All rows are made from the same 10 directions, up to rounding. Whole rows:
[[-14   7   2   2  -9  17 -20 -34 -18  18  -1   3 -24  14  -2   3  18  12
    1]
 [  7  -9  20 -19 -33  22  10  -8  -8  14 -20  12 -25  10   9 -14   4 -10
    5]
 [  5   9  -6  22   8  10  -6 -22 -23  17   5 -19  -1   9 -15   4  -3  19
  -17]
 [  7 -23   8  15 -17  19  -9 -24  11  17 -22   6 -15  21   7  -4  18   1
  -15]
 [ -7 -34  -4   7  -1 -15  19   3   8  -8  -1  -8  -1  31  18  -4  19 -13
   30]
 [  3  20   1 -16  -9   3  -3   7   7   5  -1  13  -9 -23   0   1  -7 -13
   -1]
 [ 18  21  -3 -16 -28  17  20  23   7 -12 -10 -23   3  -8  -4 -20 -27 -21
  -14]
 [ 18  11  13 -29  -5  -1   6  18  -7  -1  -6  27  11  -1  17 -13 -11 -26
   -2]
 [-10  40   5 -22   2  11 -10   2 -21   8  -8  19  20   7  17  -9  -2  -7
    0]
 [-13 -23  20 -21  -8  -3  -7   1 -12 -31   7   5 -10  -3 -13  -1  -3  22
   10]
 [ 12  34 -10  -6   9  11  18  19  -4  11  10  -2  27  11  12  -8  -3 -20
  -11]
 [-12 -25  21 -12 -24   8   4  -6  -6  -5 -26   4 -13  11   7 -11   4   9
   17]
 [  9 -15  12   0  21 -12 -12 -21 -30  15  17  30  -6  15   5   9  14   5
    4]
 [-35  16  20 -27 -14  24 -23 -12 -18  -6 -18  21   6  17  12 -10  14  19
    6]]

Rows cut short, each followed by the rest of it:
[ 15  27  -2   0  10   6 -18  -9 -23  11  -7   9  23  15  10] | [ -9 -10  -9 -25]
[ 16   0  -1  29  26   1  -7 -11 -17  13  -2  -7  28  14  -6] | [  2  -8  19 -30]
[ 25 -19   3  21  -4   6   8 -12   6  28 -11   2 -13   4   0] | [  2   3  -6 -14]
[ 12   1 -22  11   8 -26 -15  -5   4 -16  14 -17 -10 -15 -11] | [  7 -15 -14  -3]
[  4  38 -19   7  11  -2  17  12 -11  12   8 -25  15 -13  -7] | [  1 -20  -5   0]
[ -5  10 -10  -3  -5  27  11  17  25 -17  21 -16  12  16  -5] | [ -3  16   1 -21]
[-18  18 -12 -13  -8  -8  -6 -14 -15   5  10  -1 -27   3   8] | [  3  11 -16  32]
[  3   4 -13   9  -6 -17 -30 -29 -17  -3  -7 -14 -25  -8  -9] | [  2 -16  -6   1]
[ 14 -10  15 -25  13  -8  28  16 -36  -8  33  11   8  21   2] | [-5  0 -4 15]
[-25  11 -12   6   0 -10  17  14  24   9  -2 -10 -11 -38  -6] | [14  0  5 31]
[  6 -35   8  19  27 -22  -5   7  11 -13  -5  11  29   4   3] | [ 6  0 15 -7]
[  5  19  -7 -17 -24  18  11  -1  -3  10  -1  -3 -12  25  19] | [-15  11 -35   6]
[  4  -6  -7  33  25  -3  -3 -16 -10  16   8 -13   9   6 -13] | [ 13   2  24 -13]
[-10  11   5 -16  -8  15 -11  12  13 -23  -6   4  18   3   3] | [ -9   0   4 -15]
[  5 -23  19 -15 -34   9  -4  -4  21   0 -23  19 -34 -19   0] | [-4  0 -7  2]
[ -2  34  -8  -8  -3  28  15   1 -13  18  20  -7   2  20   3] | [-4 14 -6 -6]
[-13   5   7   5   8  -8  12  21   1  -6 -25  -9  31 -21  -2] | [ -2 -24  21   7]
[ -2  11  12  -5  10   8 -10 -13 -29  15  -2  17   9  12   5] | [-1  3 12 -4]
[ -3  -1  -1  14   4  15 -14 -32 -26  12  17 -11 -18  16 -18] | [  8  12  25 -12]
[-13  17   0   2 -21  16  -1  -5   5  12 -24 -13 -13 -22  -9] | [ -2 -11  10   1]
[ 14  26 -18  16  11  -6  -8   0   5  13  -2  -7  10 -15  -2] | [  4 -15 -11 -17]
[  5   9   3  -4   9 -10  -2   4 -16   4 -19  11  28  17  24] | [-12  -8 -15   4]
[ 22 -36   1  16  20 -23   9   5  -8 -19  12 -12  15  14  -8] | [  0 -11   6  -7]
[-16  33  -4   4   4  10   6  -6  -9  39 -12   8   3  -7  11] | [ 5  7  1 14]
[  4 -35  12  19  -4   0   7   3  29   2 -15  -1 -10 -27 -17] | [10 -4 23 -8]
[ -5  39 -12  -1  -4  19  -3   4   1   2   6 -17   4 -16 -15] | [  1 -11   7 -18]
[  3  18   2  -7  21 -17   1  13 -14   7 -11  20  36   5  24] | [ -6  -9 -15   8]
[-36  -6   3 -10   2   4  -9  -1   5 -21  16   2  -3   7  -4] | [ 7 24 23 17]
[ 18 -15  18  16  -9  26  19 -11  -5  36  -8  -1 -18 -10 -19] | [  5  -2  24 -19]
[-14  34 -17   8   5  12 -22  -3   5 -11   5 -19  12 -12 -16] | [  4  -8  16 -23]
[ -2  26  -3  -3  -6  14 -32 -36 -30  18  -6   9 -12  22   9] | [ -5   9  -5 -10]
[-24  39  -8 -25   2   1 -24  -4  -6  -3  14  20  -4  -5  10] | [  4  13 -11  13]
[ -1  20   6  -4   5   7  18  17  -4  16  -7   4  16 -18  -1] | [  0 -12   7   1]
[-11  -9   1  11  -9  12 -25 -26 -11  -9 -21 -13   4  34   5] | [-11   8  12 -12]
[-11 -10  13 -27 -23   1 -21   0   4 -32 -17  13  -5   8  10] | [-15   0  -8   5]
[ -7   4  -3   3  21 -26   4   2  -7  19  -4  18   8  -7  18] | [  8   3 -10  29]
[  6   6 -12   4  11  20   4  -6 -21 -11  33 -21  20  59   2] | [ -9  20   0 -21]
[ 16 -12  14 -24   9 -11  17  12 -27 -10  33  13  -4   6  -5] | [-1 -3 -4 10]
[-20  -2 -17   5  -1  -6 -13  -4  28 -15  20  -8 -23 -15 -12] | [16 17  2  9]
[  8   3   0   3  -3   1  -7 -11 -11   2   5  -8 -16 -14 -18] | [  4 -13   9  -9]
[-19  35 -20   3 -21  16  -3  -2  13   3 -21 -26   0  -1   6] | [ -9  -3 -11   2]
[  7 -35   3  25  22 -17  -7 -12 -21 -18  -4 -16  28  37   0] | [-5 -3 19 -8]
[ -8 -19  -2  10  -5  -7  14   6  37  17  -6  10 -21 -23   4] | [14 16 -5 20]
[ 25   6  11  -8   8 -18  -5   5 -25   3 -19  16  20  -6  10] | [-11 -30 -14  -7]
[ 16 -25   6  23  26 -14  -8  -8   7  20  -9  28  19  12  17] | [  8  14  -1 -11]
[-10  30 -15 -10  -4  29  -9  18  23 -33  17 -17  27  17  -4] | [ -9   8   1 -33]
[  5  18   2   9   2   2 -13  -6 -22   1 -29 -12  25   0  -1] | [-12 -29  10 -18]
[ 20   6   2  -9  11 -19 -38 -15 -14  -1  -8  35   7   7  20] | [ -5  -6 -27 -14]
[ 13   0  -4 -11   2  11  31  11 -13  -2  45 -12  -7  25  -6] | [ -1  14 -10   3]
[ 31 -10 -13   5  -5 -25  -5 -23 -27   8   0  -8 -25  18   9] | [ -7 -11 -39   9]
[-14  29 -16  -1  15   1  10   8   6  15  33   1  -6 -18  -7] | [18 14  1 12]
[  0   2  -9  10   2 -24  -6  -9   2  20 -23   8  -8 -12  17] | [  3  -5 -21  21]
[ 12   7  -4  -3 -10  24   1  -5  14  15  10  10 -11  16   7] | [ -2  22 -18 -18]
[-11  32  -7  -3 -11   9  -6 -11 -18  16 -17  -9  -2   3   7] | [-7 -6 -6  6]
[-21  47 -20   4   6  20  -5   3  20  21   6   1  11  -5   8] | [ 8 19 -4 -6]
[ 19   9 -25  30  13  -1   1  -8  14  24   4  -9   8  16  10] | [  4  11 -22 -18]
[  5   7  -9  -5 -27  17  -8   5  33 -16 -10 -12 -11  -5  -2] | [ -9  -2 -17 -21]
[  9   6  16 -17  -3  14 -25 -20 -28   3   1  25  -2  19   4] | [ -7   4   2 -19]
[ 16   2   0  -8  -6 -19   7  -3 -25   4   5  -8 -26 -25 -13] | [  1 -28 -10  15]
[-5 -3  3 -1  8 17 18  8  1 10  2 11 30 51 30] | [-11  32  -9   1]
[ 12   7 -12   9  -4  13   1 -14  -8   9  21 -18 -19   8 -15] | [  3   4  -1 -14]
[ 16   7  -9  -7  -1  11 -24   2   0 -44  20 -17  16  18 -15] | [-11 -11  -1 -44]
[-10  -9   8  -8 -12   0  27  13  -9  -2 -26  -9  17  26  24] | [-19  -1 -10  27]
[ 22 -37  14 -11  -2  -8 -10  13  19 -40  16   9  -6 -15 -21] | [  2 -11   6 -24]
[-12   7 -13   8  13 -30  10  23  22   1 -23   2  27 -15  24] | [  1  -7 -20  27]
[ 14 -17  -1  -3 -26   2  13  23  34 -28 -22 -19   5  -5   1] | [-17 -18 -19 -12]
[ -6   5   1   5  10  -1  -8   6   0 -15   1 -10  15 -17 -18] | [  5 -15  25 -13]
[ 12   5   8  -9 -30  29  16   5  -3  -2 -15 -20  -6   5  -8] | [-18 -15  -1 -17]
[ 18 -16  21 -19   3 -14  -1  -5 -28   5   1  30  -9   3   8] | [-3 -6 -9 10]
[-26  -6  14  -1  16 -16 -11   4 -12 -17 -12   4  19 -20  -8] | [  6 -13  36  15]
